The first 6 rows are patterns. Each new row is the sum of 2 different patterns, raised or lowered, with some noise. Before adding, each is slid sideways (what falls off one end comes back at the other) and multiplied by a number that may be negative. Names go in the order of the patterns.
Known rows, each followed by the names of its patterns:
[  4  -7   8   1   0  15 -13  14   6  -5  13   7  -8   0   4   0  10 -10
   0   5  -6   7  -5  -8  11 -25  18   4  -6   4]
Z_747
[ -2   8   4   6  -9  -6  12   0   4  -3   2  -6   8 -18  18  -6  17 -10
  -3  12   7  16  -1   1 -24  19 -10  -2 -15 -21]
Z_992
[  6 -19   0 -22  -7 -34 -16   8   4   9   2   1 -20   9   6  -4   5  20
  -3  -3   6   1 -17   1   0  12  -4 -13   3  15]
Z_955
[ -2   9  -3   0 -10  26 -13  -4 -11   4  -5  -9  12   3 -12   2   5   4
   6   6  -6  15  -8   0  -1   4   9  -5  17  -3]
Z_951
[ 10   7  -3  -5   7  -1  17   5   5   2  -8 -11   2  -2  24  -2  -5   0
 -15 -13   5  14  17  25 -10  -2  13   1  -2 -13]
Z_102
[  1  -1  18  -2   2 -14  -4  -9  -8   2 -13  13 -20 -19   0  -4 -13  10
   8   2  14 -15  -5   6  -7  -1 -15 -20  -8   3]
Z_226

New rows, each followed by the names of its patterns:
[  5  21  36  17  12  14  -5  18 -17   2  16  41  14  13   7   1  18  13
  23  22  20  15  18  23  19   7  11  29  20  12]
Z_955 Z_951
[  6 -22  -8  11   1  -3   2   5   4 -13  -6  -3  -9  13  -6  10 -13 -20
  -7  -2 -11  22   5  -5   6 -22 -13   7   4   9]
Z_102 Z_226
[ 5 27 18  9 -4 19  5  2 14  8 15  2 -8 -5 14 19 14 14  6 14  3 -7 11 10
 13 12  4 10  5 14]
Z_102 Z_226
[ -6 -25   3  -7   3 -13 -27 -17   3  -5  -9 -12 -34 -15 -51 -32  -2   4
  10  10 -17 -29   8  -6 -16 -15  12  -9 -16  -9]
Z_955 Z_102
[10 15 21 28 28 -7 25 41 11 47 32 39 31 14 14 18  6 14 39  4 19 18  6 10
  1 32 16 12 36 20]
Z_747 Z_955
[  1  -2   1 -10  -7  -5   6   4   0 -15   5 -11 -19   0  -2  14  17   6
 -16  15  -1   6   2   7  -1  -7 -10   9   1   4]
Z_992 Z_102
[ 24  17 -12  33   8  26  27  16  20  27  35  39  41   3  30  24  -3  32
  25  25  22  31  26  25  23   8  43  32  26  17]
Z_747 Z_226
[  3   7  11   6  28   6  23   7  -1  17  -1  -2   5  19   7  20   3   2
  19 -10  27  14  -3  15  -9  12   2  -3  -2  19]
Z_747 Z_226
[ -1   8  -5  -7   7 -15  23 -10  27 -13  -5  18   5  15  -8  20 -34  15
 -18   0 -18 -29   6   9  -6   8  -5  -4  17   5]
Z_992 Z_951
[  1   0 -32  14 -23   1  -9 -24  -8  11  -8 -29  -9 -40  -5 -53 -29   3
 -15  -4   1  -9 -32   2 -10  -4  -2   6  -8 -19]
Z_747 Z_955
[ 27  19 -10  23   5  11   1  -7  19  24  19  15   7 -14  19  24  13  21
  42  11  15  11  14  -5  12  18  16  22  -9   6]
Z_955 Z_226
[-14 -21 -16 -22 -13 -25 -14  -8   1 -16  -5 -40   3 -19  -8 -10   7 -15
 -35 -32 -47  -1 -10 -10 -26  -2   0 -13  -4  -6]
Z_992 Z_102
[  4   6  13  24   4 -10  22  -6   8 -18  -2   9  17  -1  27   5   9   6
   9  16  17  35   6   7  -8  25 -13   7  -5  -4]
Z_992 Z_955
[  9  -6   3  -3 -11  17   0  24 -18  35  16   7  -3   0   9 -10  13   9
  -2   1  -5 -15   1   8 -15   9  13   2  -2 -11]
Z_955 Z_951
[-13 -17 -12   5   5  -8  -8   6  -6   4   6  -4   3   0 -14 -23  -9 -19
   7   3  -3  -1  -4  -9  11   4  -8   2   4 -23]
Z_102 Z_226
[ 23  16  24  12  13  24   6  39   9  45   8  14  34  21  31  10  36 -13
  33   3  18   3  -7  24  27  12  25  13  17  32]
Z_992 Z_951
[-12 -24   2  -2   9 -36 -12 -25  11  11 -16 -19 -12  -6  -8 -11 -17  -6
 -19  -7 -23  -8 -18   7 -20   3 -26   0 -24 -19]
Z_992 Z_102
[11 32 15 26 29 -5 17 27  8 19 25  3 13  5 -8 26 16 13 29 22 23  5  9  6
 19  6 24  3 17 18]
Z_102 Z_226
[ 23  15  16  14  -8  12  25  14  24  30   9  28 -17  29  13   6  24   9
  20  10   2  18  27  -5  37  31  16  40  12   6]
Z_747 Z_226
[  9 -19   4   5   5  -8   4 -28  11 -12 -16  -4 -30 -10   8 -10  -4  -2
  -8   3  -3  -6   2  -2 -10   6 -22  12  -1   1]
Z_747 Z_992
[ -1  -1  -4  15 -14  14 -12  16   1  -4   1   3  25   0  15 -12  38   5
  -6 -14 -24  -3   6  17  -1 -10  -1   7 -12   5]
Z_992 Z_955
[ 21 -13  35  19 -16  -8  -8 -18 -16   5 -28  -1  -2 -20 -19  -5   5   1
  -2   3 -10  -8 -33  -3   1   0 -17  -7  16 -11]
Z_955 Z_226
[ -6   8  21  -5  10   4  -2   5 -14  20  14  -1  -1  10   9  16  -7   6
   3 -11  -4   1   7  19  16   0   9  -5  10  17]
Z_747 Z_955
[ 23  10  13   5  -4 -21  10   6  21   4  13   1 -14  -4   7   4  18  25
   3  -2   5   6  11  -4  -2   9 -13  -6 -14  -9]
Z_955 Z_102
[ -4  20  -8 -16 -19  12  -9  -8   0  -2 -20   4 -19  15  -6  17 -21   4
   1   1   8  -4   2 -33  28 -16  -9 -13 -29  -6]
Z_992 Z_951
[16 11 30 -8 30 12 34 -1 12 14 17 28 13 22  1 32  7 -3  1 -2 12 32 28 18
 -4 -1 11 21 20  1]
Z_992 Z_102
[ -9  17 -14   8  18  12  20  18   2  10  42  -3  20   3  31  33  12   1
  14   5  32  20   5  14   2   4  12  17  23  25]
Z_992 Z_102
[ 9 26 32 12 26 30 23 33 21 30 13 18 16 21 22 41 28  1 31 15 18 24 38 41
 34 14 29 30 21 21]
Z_951 Z_102
[-14 -20  -3  16  15   7  -4 -21  15   7   7  11  15  -7  -3 -27  -2   7
  19 -17  -2  14  18   8  -3   7 -15  11  -6 -14]
Z_992 Z_102
[ -1  15  17   9  -2 -11 -21  -9 -17 -10  -3 -20  -4  -6  12 -20   8 -19
   3 -25   8 -14 -19 -16 -21   3   4  17 -21 -12]
Z_992 Z_102
[ -7  15  -2  -5  -4 -13  10  -2  36 -22  -1  10  15  12  16   7   6  13
   3   7  -1   2   3  -2 -10   5   4  23  -7  25]
Z_992 Z_226
[  5 -16  -4 -12  -3 -14   0  -1 -21  -3 -13 -28  -4 -10  21 -35  -1  -5
 -12 -26   1  13  -5  10  -6 -11  -2 -12 -18 -26]
Z_951 Z_102
[  7 -13   6  11  -4  -4  -7  29  -6  11  11  30  11   7   8  -1  13  -4
  18   1  -4   8  -8 -23   2   9   2   4  29   3]
Z_955 Z_226
[ -5   0   2  -2  28  -4   2   8  19  23  12   7  -1  12   6   9  -4   8
  10   7  19   8   1  24  -7   9 -11  30  -2  -6]
Z_992 Z_951
[  5  -7  14 -14  -2  -7   1  -1 -14  -7  -8  -5   8  13 -22  12  -3   8
   7  17 -20  -8 -17   7  -3 -20   4  -4 -11  -5]
Z_992 Z_951
[ -5  -9   5 -20 -12   4   2  23  10 -15   2   3  -5   4 -12   5   5  -9
   2   6  -4  19  -2   7   6 -14   7 -11  -6  22]
Z_747 Z_102
[-12 -31 -27 -14   4  14 -12  22  11   1 -18 -20  -2  -2   4 -11 -27  -5
 -13 -24   5   7 -13  -5 -16  -6   1 -17  13  17]
Z_955 Z_102
[ -3  11   8  20  12   4  15  -7   3  14  18  20  16   7 -13  15   5  22
  16  20  11 -11 -10  -5  23  11   0   4  22  27]
Z_747 Z_102
[  1  -7 -11   0  14  21  23   7  12  -2  17  22  -1  13  30   3  13  11
   4   3  -6  20  22   3   0  14  17  22  -8  10]
Z_747 Z_955
[-18   7  22   9  -8  -6 -18   0 -37  -5   7  -1  24 -16  20 -12   7  12
   3   1  29   2   1  24  -7   0  10  -2  26   7]
Z_747 Z_955
[-11 -10  13  19 -18  -1 -13 -15  -7 -30  -3 -20 -31 -24  -1 -10   6   9
  -8  -8 -32 -27 -18 -22  14 -26  -4 -32 -42 -22]
Z_102 Z_226
[  7  -4  22   9   2   7   2  10  -5  13  16   4  -1  16 -11 -11   5 -27
  26   7  -6   9   3  10  23  10  -2   9  -7  -6]
Z_747 Z_226
[  6  13 -14   2  -2  -6 -25 -24   5  -2   2   8  -9  -3  -9  -9   1   4
   7   8   8   9  14 -25   0   7   7  -2 -23 -11]
Z_955 Z_226
[  9  12   0  11  19  21  27  10  -5  33  12  11  -2  10  23  -7  11  19
   2  29  16  26 -11  20   6  26   7  38  18  -5]
Z_951 Z_102
[-19  -6 -24 -14 -19 -21 -10  -1 -18 -40 -32 -41  -8 -18 -24 -25  -2 -22
 -23 -36  -7 -12 -32 -19 -44 -20 -22  -1 -26  -1]
Z_992 Z_102
[ 27  10  34  16  11   0  20 -22  -6  15   0  32  17   8   4  19  28  26
  23  21   9   9  -2  13  -2  26  16  29  16  -1]
Z_955 Z_226
[-12  -5   4 -31 -13 -42 -23 -47 -35  -7 -23   2 -29 -29 -31 -10 -21 -11
  -5   1  -6 -28 -14  -8 -33 -13 -28 -23 -24 -23]
Z_955 Z_226
[-14 -17  10 -10 -17 -17  20 -14   6 -34 -27  -1  -5  -2 -14 -33 -17   9
  -4  -3  10  -5  -7 -11 -25   1 -18  12 -26   4]
Z_992 Z_226
[ 10 -17  -4  -4   6  -3   0 -13  -1 -11 -34  -5   0   8 -20   0 -17 -16
 -21 -32  15  11  -2  -4   4 -31  -9  -6 -24   8]
Z_955 Z_226
[  7 -35   6  -2   0   1 -14 -12   9   2 -27   2 -37 -15 -35 -29   7  -6
  -6   5 -29 -12   6  -5  -8   4   6  -1  -8   0]
Z_747 Z_955
[  8 -15 -32   4  -4 -22  12   8 -12   6 -15 -11   6 -20  -8 -18 -29  -9
  -7 -11   1  -4   2  -3 -21  -7 -13 -19   2 -16]
Z_747 Z_226
[42 11 49 46 25 30 25 14  4 27 19 46 17 31 35 13 40  3 33 51 -3 41 38  7
 16 23  1 45 27 16]
Z_747 Z_226
[-10   4   7   0  -2  -5 -27   7   2  18  -4  19  12   9   2   1  -5 -20
  20 -15  13 -24 -28   1   3  -7  14   6   1  23]
Z_992 Z_226
[ -1  17  -5 -13  -2 -14  14   1  -1   2  13   1  21  -5   4   2  -7 -16
  -6   1  12  19  -2  16   1  20   2  19  11  -4]
Z_992 Z_226
[ -5  25 -18   5  -5  10 -17  25  20  -1  16 -20   5  13  21  -7   5  -8
  11  27  12   1  21   2  17  -1  -4  -1  -4  13]
Z_992 Z_226
[-19  -1   1  -3   6 -15  -8   5 -10  10 -14  -7  -3  -6 -20  15  -7   7
 -12 -12  12   2   5  -1  -7 -16  15 -17  13 -24]
Z_747 Z_992
[  4   3  19 -10  25  15  -4  18  -4  11   1  -2  -3  20   3   7  12   7
  27  10  23   7  -1  15  -4   0   4  18   8  18]
Z_747 Z_226
[ 15   7  10   8   8  -3  19  -1   5   8 -17  -7   3  14  16  26 -11  16
   0   9 -11   0  14  -3  -2 -13   8   2  33  -8]
Z_992 Z_102
[ -4 -10  -1 -34  13  -7  -2  -1  -2 -13  -6 -13  -5   5  -3   2  -5 -12
  -7 -10 -11   3   6   8  -6 -17   0  -3 -15 -10]
Z_747 Z_102
[ 4 31  2 -9 23  9 12 14  7 16  3 -1 28 -2  2 14 -4  2 20  1 10 10  3 15
  6  8  6  6 15 11]
Z_747 Z_951
[  1 -48  -4  13  -7   2 -12   4 -18  33 -11   7   9  35  19   2  -1  -2
 -21  10   9   1  -3 -16   8  13  15 -24  19 -36]
Z_992 Z_955
[-13  -2  -6  -6 -10 -24 -25 -38  10 -22 -24 -20 -10  -7 -26  -9  -8 -18
 -15  -9 -21 -10 -12 -18   3 -10 -14 -13 -27  -7]
Z_951 Z_102
[12 28 -2 20  8 44 13  8 27  6 -3 25 36 39 49 13 12 41 14 15  6 31 31 12
 25 22 14 43 21 23]
Z_951 Z_102
[-29 -26 -12 -17  -5  10 -29  -1 -32 -16   3  -8  -7  -2 -17 -29 -24 -47
  -5  -8 -32  -8 -18  -9 -14 -43   4  -6 -28  -9]
Z_747 Z_102
[ 1 13 21  6 19 16 14  5 10 28 30 10 18 24 -6  2 17  0 16  9  1 13 16 11
 29 17  8  6  3  2]
Z_951 Z_226
[ 12   2   1  14  -1  39  -2   1   7  -3   2   8  32  19  27   3   2  18
  -2  26 -15  13   3   5  -3   6  16  25   0  11]
Z_951 Z_102
[ 21  -9  34   4  11  -6  25   5  -8   1 -15  18   9  25  -2  16  19  32
  30   5   0   4 -10  16  11   7  10   9  15   3]
Z_992 Z_226
[ 12 -13  21   1   5  -6  18   7   7   3  11   5 -17  11  -4   5  15   2
  -3   1  13  14  14  -9  -1   4 -18   7  -7   2]
Z_747 Z_226
[ 24  36   7   1   4  10   4  11  18  31 -12   1  21  18   9  31  17  30
  21   2  13  25  17  10  17  -3   6  28  14  15]
Z_951 Z_226
[ 10  23   6  14   3 -12  11  19  25  15  -1  10  32  18   5  11   0   4
  -4  -9  33  12  31   8  11   8  22  27  10  19]
Z_992 Z_955
[  8   7   9  15  21   3   3  19   3  16   7   6   1   5  18  22  30   9
  15 -24  24  10   9  13   8   7   5  -2  -6  14]
Z_992 Z_102
[  7 -36 -12   0  -1 -20 -29 -23 -12 -12  -5 -26   6 -14 -10 -15   1 -18
 -14 -27 -19  10 -27 -12   6 -16 -34 -14 -23   4]
Z_102 Z_226
[  3  13   7  22  27   4   5  -3   1  11  12   6  15   3  14  -7  14   6
  22   4  22  -7   6   0 -16  10  -1   2   8  26]
Z_992 Z_102
[-17  -1   6 -11  18   0  -4 -25  32 -11  -2 -26 -17   8   3 -11   0   6
  -9  30   4  33  10  -6 -10  -2 -18  13  12   6]
Z_992 Z_955
[-24  16 -13 -13  -3 -11  -6 -11   9   2   0  -9  -2  13 -29  11  -9  -5
  -9   6  11 -13  10   8  -1 -14  -9 -12 -13   7]
Z_951 Z_226
